The first 11 rows are patterns. Each new row is the sum of 3 different patterns, raised or lowered, with some noise. Before adding, each is slid sideways (what falls off one end comes back at the other) and multiplied by a number that may be negative. Names go in the order of the patterns.
Some rows, each with the names of its patterns after it:
[ -7.2  10.7  -3.4  -6.7   3.9  -3.6  -8.1   4.3   0.2  -0.5  15.9   5.3
  -6.6 -17.0 -29.7  -7.5 -26.9  -1.1  -8.7  18.8  -6.1   7.2  12.4 -14.8
   6.8  27.2  -7.6  -4.5] -> nebe
[ -7.9  -5.0 -15.5  -8.9  -2.8   5.3   0.8   9.1   4.7  -4.6   7.6   4.5
  -7.8  -3.5   7.7  12.9   1.0  -3.4  12.0  -3.5   2.6  -4.8  -1.4   2.8
 -14.2  25.3   5.5 -10.7] -> nupe
[-14.9   2.1 -19.8   1.9  -0.7  17.2 -14.9  21.9  -2.1   5.2 -25.1  -3.7
  10.3   2.9  10.4 -12.2 -21.4 -18.7  10.3  26.9  -5.3 -13.4  19.5  -3.6
 -15.0  10.3   7.3  22.0] -> lafe
[  5.9  13.5 -13.1   3.3   1.3 -14.4  -2.0  -6.0  -4.5   5.8  -5.3   0.0
 -14.6   5.6  -3.6   6.2  11.9  13.3  -7.3  10.7 -12.2   9.6   7.8  -1.2
  -7.8 -18.2  13.7   2.8] -> fum
[ -7.7   3.4 -11.4   3.3  20.2  -9.2   0.1  -7.9   1.4  12.0  17.5  -7.7
  -6.1  -8.7  11.6  -6.3  15.1   0.3   3.6  16.9 -21.0   8.2  12.3  -4.9
   2.7 -19.8  18.7  16.2] -> Pino
[  5.8  -3.4   7.4   6.6  12.5  -1.7 -20.0 -17.8   0.4 -10.0  -1.2  14.6
  -5.3  -1.8  -0.9  13.6   6.8 -25.6   5.9  -2.5 -11.1  -2.2   7.6  25.4
  15.5  -1.6   4.0  21.6] -> Der
[ 18.4 -12.9   3.9  -5.2 -21.8   2.0 -11.1  -3.0  -0.7  -6.2 -15.3  -3.4
  13.4   5.1   8.9   3.8   8.4 -12.7   9.8  -1.4 -29.1   0.9 -15.2 -12.9
  -4.7  -1.1  -8.7  17.7] -> delo
[ 16.0 -12.7 -25.8   3.4   1.7 -14.4  13.7 -11.4   6.3 -20.7  11.5 -20.7
  -5.0   8.2   2.7   3.8   4.5  20.8   3.3  10.8  -7.6 -14.9   7.1  17.9
  -6.1   9.0  -7.2   1.6] -> sivop
[  2.2  -4.5  -9.3 -16.9  22.5  11.7 -17.3   2.6 -13.9   8.7  -6.6  13.3
 -17.2  18.1 -17.0  -3.4   1.5 -18.6 -12.7  -2.2  13.2   2.3 -23.9  23.6
   3.5  19.9 -11.8  11.2] -> rovig
[  4.7   7.5  14.6 -11.2  -4.5  21.6  -4.1  -4.4  14.4 -15.9  11.8 -12.7
  -9.7   0.6  -4.9 -19.1   2.3   1.8   7.0  -4.0  14.2 -10.9   1.8   6.7
  -4.6  -1.1 -25.6 -14.7] -> Senem
[  5.2  -0.7  20.2   3.6  29.6  -5.1 -13.6   1.0 -12.7   2.5   6.9  12.0
 -12.9   5.6   1.2   2.6 -13.7  31.4   6.7  16.6  11.3 -11.3 -16.4  16.7
  -3.4  -5.5 -19.5  16.6] -> sivu

New rows. What belongs after each?
[  2.7   2.9 -23.7  -6.3  17.8  -3.0  27.8   3.3 -14.5  -6.6   7.3  17.5
 -17.7   7.6  -5.6  -8.8   3.1   2.9  31.2  24.5  -1.3 -16.0   2.2  15.4
   4.3 -19.3  10.9   1.2] -> fum Pino Senem
[-18.1 -19.9 -18.3 -17.3 -24.5 -14.4   0.8 -10.9  13.4  -0.5 -29.8 -47.3
 -43.0 -37.1 -46.6 -15.7 -21.3  -1.9 -13.4   5.4  -0.4 -16.7  -0.1  13.6
 -29.2  -4.7 -11.4 -17.8] -> nebe nupe delo
[ -4.8  -0.2  16.5 -26.9  33.6 -20.3  30.7  -4.3 -10.8 -16.9  42.7  -5.2
 -17.4 -26.9   4.0  -2.1  20.8  23.9 -13.9   1.4  -2.1  16.0  -6.7 -15.4
   3.9 -18.5   9.4 -27.9] -> lafe Senem sivu
[  2.3  26.6  -0.2  16.8  11.9  17.7  22.3  26.3  21.6 -31.7 -17.0  18.2
  25.6  -0.3  -4.4  32.9  17.6   3.4  -1.0  33.1 -12.4  14.8 -15.1   2.3
  -5.1  -2.7 -26.8  15.1] -> lafe Der Senem
[  4.2  23.5 -21.1   2.9  -5.0   0.3  32.4 -10.0 -47.5  -2.1   0.9   3.5
  -8.6   7.0   9.9  12.3   2.7  17.8  11.1 -26.3  12.6 -16.9  -0.8  -0.5
  34.2  49.8  15.9  21.8] -> nebe Der sivop
[ -5.3  -2.2  -6.6  16.1  -8.8   7.2   0.2 -10.1 -36.4  -5.4  12.3 -12.8
  -8.7   1.1  -9.2  27.5 -13.3   0.3  22.0  -2.9  -8.4 -20.0   7.4  -5.1
 -16.9 -16.7 -12.1   8.0] -> delo rovig Senem
[  4.8 -15.5  16.6 -16.3  10.8 -16.9  17.6 -13.7 -18.3  -2.1  -1.0  -2.1
  11.6  18.8  16.9   2.5 -16.2 -12.3   5.3  24.7 -13.3  -0.1 -14.3  -4.4
  24.7 -19.1 -31.3  12.2] -> nupe fum sivop
[ 18.3 -18.7 -23.1   7.7 -28.0  28.7 -24.5 -24.1 -27.4 -17.3 -34.9  -5.6
 -19.9  11.7 -13.5  10.0 -29.1 -14.8   6.3  -8.8 -11.3 -37.6 -27.1  -8.4
   1.5  14.0 -12.3 -23.3] -> nupe lafe Senem
[-26.2 -30.7  -0.2 -28.1  -8.3   3.7 -33.1  -8.2 -34.7   6.7   1.2 -38.3
   4.5 -24.8 -10.9 -18.3  -2.1   4.2  -0.1 -24.8  -4.7 -14.4  -8.7 -26.2
  -5.9   5.2   8.6 -21.0] -> nupe Der sivu
[-10.3  11.8  39.4  12.8  -3.4  11.4   5.4  10.6  -3.4 -14.7   6.6  19.6
  -3.8 -30.8  22.3   4.1  16.6   1.1  19.1  -5.1  10.1  17.3  -0.6  -2.0
  -0.2   7.8 -39.7  -5.3] -> nebe sivop sivu
[ 13.5  -9.1  10.7  15.5  12.7 -30.9  -0.1 -23.1   1.9  12.6  29.9 -31.9
   2.1  33.3  13.7 -11.4  -9.6  -3.4 -18.4 -15.7 -27.6   1.6   9.1  -0.9
   7.4   1.1   0.1 -24.4] -> Der Senem sivu
[-26.0 -23.6   4.4 -10.2 -14.1   0.2  10.0 -14.2   9.4  -9.3  -2.2 -15.3
   5.6 -14.8   5.4  -2.2  -8.6  -8.8 -23.7 -23.9   1.8  -3.3 -19.9 -11.9
 -11.7   3.1 -29.1  -4.1] -> fum Pino sivop
[ -4.2  18.6   8.6  -6.6 -15.3  16.4   5.8 -37.3  18.6 -12.6  19.8   4.0
  -1.1  -9.4 -23.6  -9.3  36.0  -3.3  20.7 -15.2  -0.7 -24.8   1.6   7.8
  12.1  12.8  -0.9 -27.5] -> lafe Pino rovig
[ -5.5   2.4   6.0  11.9  14.9   0.7  -1.1  13.4 -13.7   4.6  -5.2   0.6
   9.2   2.5 -21.2   3.8  25.6  31.8  17.4  24.4  -1.4   9.9   9.0  -6.3
  -0.5  -6.9 -14.6  40.5] -> fum Der Senem
[ 15.7  31.6 -16.6  -1.9  23.1   6.2  18.6  -2.0  -5.6  38.1   5.9  18.1
  -6.0 -19.8  -7.9  -8.2  30.9 -11.7  14.3  24.2  14.0  28.4  11.3  14.3
  58.6  -6.0  -2.0   1.9] -> nebe nupe Pino
[41.2 10.6 36.9 -9.7 35.9 35.2 50.9 42.6 44.5 41.5 19.4 58.5 23.7 33.7
 12.8 31.6 31.1  2.8 -1.8 10.3 50.1 38.3  8.9 37.6 45.4 56.1  2.3 21.4] -> nebe rovig sivu
[-12.5   0.8  -4.4  -9.5  23.8 -10.8  -5.5  31.6 -13.2   3.8  -5.3  -9.4
 -14.6  -3.7   2.9   6.0 -16.0   6.4 -18.8   1.9   5.6  -3.4  15.6  -7.4
 -31.5   4.5 -28.1  16.8] -> nebe fum Pino
[-27.6  -6.6  -5.3  -6.5  -2.0   1.1  -3.5   7.6 -14.1   8.7 -16.4  -3.6
  -1.5 -28.5 -21.3 -22.7 -16.0 -23.4   8.4 -23.9  22.9  -1.7   3.6   2.4
 -36.3 -26.2 -11.2 -29.7] -> Der delo sivop
[ 23.2  29.6  -1.6  16.3  30.0 -10.5   5.7 -16.3  -3.4 -12.1   8.0  -0.2
  38.8  -5.8  29.9  22.1   3.5  11.6  47.8  27.1  15.8   5.7   8.3  12.8
  13.8  21.9  26.2   1.8] -> nebe Der Senem
[ -6.9  25.9 -26.7 -26.2  24.9 -16.0  16.7 -46.7  -0.1   2.0 -16.7 -29.2
 -13.5  12.4  -4.7 -34.8 -12.1 -31.5  22.8  -3.2  -1.0 -13.5   9.9 -14.8
   2.8  -9.6 -32.0 -41.6] -> Der rovig Senem
[-18.8 -13.6 -13.4 -11.5   5.4   9.6   9.9  23.2 -11.0  24.5   6.0  -6.2
 -22.2  -4.9  11.6  -7.5   6.6  11.4 -29.6   4.7  -3.9  -9.3  -7.8 -17.4
  20.0   2.4 -14.3  -6.5] -> nebe nupe fum
[-14.5   3.6  -5.4  -5.2  -6.5  -6.2   9.1 -19.3   2.5   2.4   6.2  -1.4
 -19.7 -40.5   2.0  -6.3   6.0  22.4  -6.6  28.2 -35.6  13.6 -22.9  -9.9
  -3.2 -27.5  19.3   4.7] -> nebe Pino sivop
[ 22.6   3.4   2.6 -16.4 -25.8  -6.6  16.9  10.1  36.0   7.2   4.3  27.3
  -1.2 -14.4 -13.5  10.9  12.8 -20.3 -13.1 -51.0  23.9   8.8  16.7 -14.2
 -12.1  22.1 -14.8 -26.0] -> nebe lafe rovig
[-22.5 -32.4   0.0 -14.1 -26.9 -10.5 -44.1 -18.5 -39.3 -21.1 -23.9 -23.5
   7.5 -13.6 -11.5  -1.0  -5.5   1.6   6.0 -24.1 -34.6 -20.8  -1.8 -17.1
 -19.2 -10.0 -22.5 -10.6] -> nebe fum sivop
[ 14.6   2.5  25.2   3.3  18.7 -14.6  17.9  19.9 -35.2 -15.2 -17.7   0.6
 -21.9   3.9  -6.8  10.7  22.5 -15.6 -16.9   2.9  -5.5  14.0 -14.1  -6.0
   1.7  45.0  -8.2  11.6] -> Der sivop rovig
[ 17.8  17.0   1.3 -14.1  38.6   7.1  20.5  13.4 -31.9  11.4 -11.9 -10.2
   8.0  14.6 -10.0 -10.0  -8.6  20.7 -12.3  28.8 -12.3   1.3   0.7   6.0
 -13.7 -28.1  -9.1  24.0] -> lafe fum Senem
[ -8.8  15.3 -15.4   0.0   5.7  -8.2 -14.3  13.8 -21.2   9.3   7.0  -3.8
 -32.9  20.2 -17.8  -1.5  15.3 -14.3  13.2 -26.8  -1.4 -22.3  -2.8  28.9
 -21.0  -3.4   3.7  19.9] -> sivop rovig Senem
[ 16.6 -28.5  -4.1   0.5  -2.3   6.9 -15.6  25.2   8.8  -7.6  11.4  -5.2
  -6.1  25.5 -12.8 -17.6   8.7 -27.9   3.6 -11.3  20.6  -7.0  19.3  13.1
 -10.6 -10.8   1.1 -34.8] -> fum delo Senem
[ 31.0 -42.9  34.1 -18.2   8.1 -32.7  20.2 -14.7   4.0  24.4   6.4 -22.9
 -13.2  34.0  21.3   7.5 -34.2  11.9  14.5   5.7  15.5  17.9  14.2 -16.6
  28.7 -29.9 -18.6   5.2] -> lafe sivop sivu
[ 62.6  -1.3  28.9 -12.4  24.2   6.9  34.5  20.7  31.9  27.4 -19.0  12.5
  26.4  -3.8  43.2   4.2   8.1  31.0  21.3   3.4  22.9  21.2   4.6  22.5
  32.7  23.1   5.2   7.4] -> sivop rovig Senem
[  1.2  13.0  12.3  -5.5  14.9   1.4   7.4  -8.8  37.1 -26.5  35.7  15.4
  29.5 -10.0  16.4  20.5  16.1  11.1  20.1  12.4   0.5  -9.8  -3.8  11.3
  12.0  13.9  25.1  33.2] -> lafe Senem sivu
[ -5.0 -26.2 -16.4 -32.2 -30.4  -3.6 -13.1  -3.3 -11.5  -1.1   2.7   1.2
 -12.8  -8.6 -11.6 -12.2 -32.3   8.4   0.1 -20.4   2.4 -18.4 -32.9   7.2
 -23.4  -8.9  11.0 -15.2] -> Der sivop Senem
[ -7.9  10.4  32.1  25.0   4.5  14.6 -11.5  27.9  -9.0  20.0  -3.2  29.0
  -3.7   3.0  -3.2  -8.4   6.0  -5.9 -13.6 -13.5 -23.4   4.2 -27.1  -8.1
  14.0   3.3   3.2   5.3] -> nebe fum sivop
[-11.3  18.5  41.2 -13.8 -25.7  31.1   0.2 -11.8 -20.7   0.6 -27.7 -12.9
 -14.3  -7.2  12.5   3.8  -1.5  -9.3 -32.5   6.2  14.4   5.4 -16.8  -7.4
  17.4 -21.4  -3.6  -8.1] -> nebe lafe sivop
[  8.5  -8.5  19.6  -2.8 -20.7  -0.9   8.2 -15.4 -15.8   8.6   5.6  -9.9
  -7.3 -12.5  31.8  36.9 -31.0 -11.8 -10.8   5.2  23.7 -41.1 -17.6  -7.5
  -3.2 -15.5   9.0   1.0] -> sivop rovig Senem
[-16.7  17.3   2.6  16.6 -17.2   6.5 -23.7  -7.4  19.7  19.2  10.2  10.9
   9.8  -5.6  20.9  12.1   0.4  -1.1 -10.7  -5.0  11.6 -11.9  -8.2  14.4
  14.8 -16.4   2.8   2.5] -> lafe fum delo
[-33.0 -38.1 -24.7 -13.3  -0.6 -37.1 -29.4 -13.1 -20.8 -42.6 -17.2 -29.9
 -11.1 -23.1 -42.0 -41.0 -45.0 -40.2 -22.2 -14.6 -25.2 -30.0 -21.8  -1.1
 -26.0 -44.0 -15.6 -38.6] -> nupe Der Senem
[ 25.9 -15.0  10.1 -11.5 -20.4  -4.5   6.1  10.9 -25.8  -8.3 -22.3  -5.2
 -17.0  21.9 -23.0   4.5  14.0   1.6  -3.8   2.4   2.5   4.7   6.9 -28.8
 -41.9 -10.2   0.0   7.8] -> nupe lafe delo
[-21.7   7.0  -6.4 -21.4   0.1 -25.0  -1.6  -5.8 -14.4   9.5  -7.3   7.5
 -18.5   8.6  16.8   4.5 -10.4  24.1 -38.3   8.2 -13.8 -15.0   0.4  -6.5
 -14.2   4.2   7.4  23.9] -> fum Senem sivu
[  9.8  17.4  12.2  14.0   8.7  17.1  14.6  27.1 -24.5   0.8  -7.4  32.3
  -7.2  -2.1   4.5  -8.1   5.7 -26.0  21.5  -1.8  34.0   5.8   7.5 -24.7
   1.3 -19.7   1.3 -10.0] -> lafe delo sivop
[-16.3   4.8 -17.0  17.4  -7.0 -27.9   9.2 -12.0  -1.5   9.3   2.8 -25.7
  -5.6 -20.9   8.9 -13.3 -33.5 -18.9 -11.5  10.7  -7.2 -29.1  26.1  15.8
  28.9  -8.5   8.2   3.2] -> fum Der rovig
[ -6.2  19.5  13.9  21.1   4.8   5.2   0.9  12.0  -2.5  -6.7   3.3  36.7
 -15.2  -0.8   4.8   1.2   3.7  16.6  -6.9  14.6  -4.0  25.1   7.3   2.9
  11.3  -5.8  16.8 -42.0] -> nupe Der sivu
[ -1.7   4.4  -6.3 -21.2 -14.4   5.1  -0.9 -13.4   1.1  -8.0 -20.7 -10.5
 -11.7  -2.9   1.6   8.5 -16.4 -22.9 -11.1   3.8 -47.9 -25.2  -1.9 -14.5
   9.4  -8.6 -10.8  -0.5] -> nupe Pino Senem
[-30.0   3.5 -15.0  -3.6 -34.7 -21.5   1.9 -30.1  -4.0  -7.3  -5.5 -35.8
  -8.3 -12.3 -13.4 -24.2  -5.9 -17.5 -20.7 -13.9 -40.9   2.2 -43.3  -4.0
 -13.4   2.1   5.4 -44.5] -> Pino delo sivu
[16.9  8.5 36.3 -4.0 38.5 40.5  4.4 19.4 20.1 44.9 14.6 25.4 12.1  2.3
 23.2 27.0 16.0 42.9 31.7 32.5 32.9 -6.2 14.4 24.7 17.7 17.5  7.4 37.7] -> nebe fum Pino
[ 25.7  -2.2  21.4  -8.0  18.0  21.8  -6.8  31.2  23.7  -2.3  19.3 -12.7
   0.0  -3.7  25.3 -12.5  24.4  -6.2  10.7  13.1  14.9 -15.6  -1.3  12.1
  18.8  -0.4  11.5  27.5] -> sivop rovig Senem
[-29.3 -37.7 -34.0 -35.3 -15.3  -5.5 -45.6 -30.8 -44.1 -26.5  -2.2 -38.3
 -51.9 -13.6 -31.4 -44.0 -14.4 -33.3 -13.3 -57.2 -17.3 -68.7 -16.3 -20.2
 -24.1 -41.1 -16.0 -24.1] -> nupe lafe sivop
[ 10.8   7.9   0.8   5.3  -1.5   3.5  14.3  12.6  11.9  -7.5   8.6  24.2
   3.2  -0.8  19.6 -10.6  16.2  -7.5  29.1 -15.1  29.4   8.4  -2.7  22.1
 -17.4   1.3   2.9  12.2] -> delo sivop Senem
[  2.3   5.5 -19.1  -6.4  26.6   7.4 -18.7  24.5 -11.1   7.1  26.6 -18.4
  -0.1  -6.6  -7.7 -13.8   8.8  13.0 -14.8 -35.5  26.9 -16.7   1.7  -3.3
 -14.3  17.5  -3.3  31.2] -> nupe Pino sivop
[-10.7  12.0  27.5 -11.1  20.4   0.7  30.2   8.3  25.2   3.4 -21.9   3.2
  -4.4 -16.8 -15.6  12.3 -21.0  16.8  27.6   4.0   8.2  15.7   3.6  18.9
   7.0 -22.3  -7.9  31.4] -> delo sivop Senem
[ 33.5   7.9 -24.7   7.4  -0.2  16.3 -33.8   7.7  -4.2  -3.3   3.3 -23.5
 -10.8   9.5 -19.2  20.5   6.5  -4.7  23.6  33.0 -14.1  -2.1   1.1 -22.2
   0.7 -12.8   0.9 -34.2] -> nebe sivop rovig
[  8.5 -31.2 -31.1  19.4  -9.7  14.9 -29.6  10.3   8.2  16.0 -13.8  -3.4
  30.5   5.9 -19.5  10.4 -23.3   0.4  -8.6  34.0 -30.8   3.4   3.2  -1.3
  -3.6 -32.9 -38.7   0.7] -> fum Der rovig
[-15.8  12.5  32.0  18.4  23.0  21.8  27.7  23.6  -8.2  40.0 -17.0  14.7
  46.0  31.5   9.2  36.7  32.5  32.1  10.9  35.4  12.6  38.8  36.2   5.4
  14.7  32.2  16.6  37.8] -> sivop Senem sivu
[ -7.7   2.6   2.4 -28.5 -15.0 -10.9   3.8  17.1 -51.9  -3.8  -5.9  -7.1
  10.1 -29.4  12.2 -10.2 -26.4  -9.7  -1.1 -23.4   9.1  -8.6 -19.9 -11.0
   0.4 -36.5 -27.0 -14.5] -> nupe delo Senem
[ 29.7  26.6  -5.5  30.2  12.8  37.7  11.7 -17.1  13.9   8.8  23.2  44.7
  51.3  -5.1 -22.3   8.6  27.2  -3.3  12.3  25.4  -5.5  -4.6 -20.9  13.2
   4.7  58.3  15.4  14.1] -> lafe Der delo
[  4.2  -2.6  -8.3  -4.9   1.3  16.3   9.2   8.8 -16.4 -17.3  24.2 -22.9
   3.5 -29.7  -3.8  36.8   4.2  24.1 -14.5  -6.5  22.0 -25.2  -2.7 -10.8
   2.5   3.7 -46.3  10.3] -> Pino rovig sivu
[-22.9  13.2   7.1   1.8  -8.4  20.8 -23.5  15.8 -20.9  20.3 -12.7  18.5
 -22.2  -7.1  -4.9  -4.4  19.8  18.8  -8.2 -15.3 -16.6 -14.0 -13.7   4.9
 -22.6   1.9  -2.5  -7.0] -> lafe fum rovig
[-13.9   0.4 -15.7   1.3 -21.3  -2.8  16.3 -13.5  11.3 -30.2  24.1   2.3
  -5.4   3.8  -1.2  20.7 -40.6 -25.8  19.9   1.3  16.1 -12.7   0.7   4.9
  22.0 -14.1  19.1 -21.2] -> nebe rovig Senem
[ -2.2  27.7   8.0 -10.2  -4.1   0.0  -9.2  -1.1  41.3  -2.4   4.2   8.3
  15.6  10.5  -4.6  -0.3   4.8   2.0 -15.0  23.0  32.2  15.2  -5.4  -0.2
  34.7  26.4   6.2  24.4] -> fum Pino Der
[ 19.3  47.9  25.0  32.8  11.8  16.0  -3.4   0.2  -7.3   5.9  41.0 -13.1
 -26.8  46.1  -4.4  23.9   0.9  27.5  -2.3  -2.7   1.0   9.9  -2.7 -13.5
  -0.9 -21.7  -7.0  -1.5] -> nebe Der sivop
[  6.1 -10.3  15.6 -14.7 -20.2  12.8 -14.4  -6.1   6.8   8.0  22.5   5.8
  11.2 -29.0  22.0  10.3  -2.5  13.4  18.0  35.9   8.4 -29.4 -25.4 -19.3
  -8.5   2.5  -8.9  -7.3] -> nupe Der Senem
[ -3.0 -24.3  17.2 -23.4 -14.0 -10.3  -6.3 -13.4 -10.6 -29.4  -3.0 -34.0
 -40.0 -26.4 -17.6  10.5  -1.8 -22.6  -2.9  -4.0  19.9 -31.7  -7.2 -28.6
 -38.6 -14.4 -32.5  17.1] -> rovig Senem sivu
[-28.4 -39.5  29.2 -11.0  27.3  15.4  -5.3   3.4  20.6   3.1  -0.2  11.4
  16.9 -18.5   1.3 -10.3  -8.9  11.4  30.3   7.3  -0.4  10.2   8.2  24.4
  12.7   4.4  15.3   0.3] -> lafe fum delo
[ -9.9   6.6  17.0 -49.2 -37.7 -21.3 -37.6 -20.2 -30.2 -17.4 -25.5 -32.8
 -37.7 -22.1 -19.9   6.8 -14.3  -7.4 -28.1 -31.0 -23.2 -19.3 -43.2   1.6
 -36.8 -51.6 -20.9 -24.1] -> lafe Pino delo
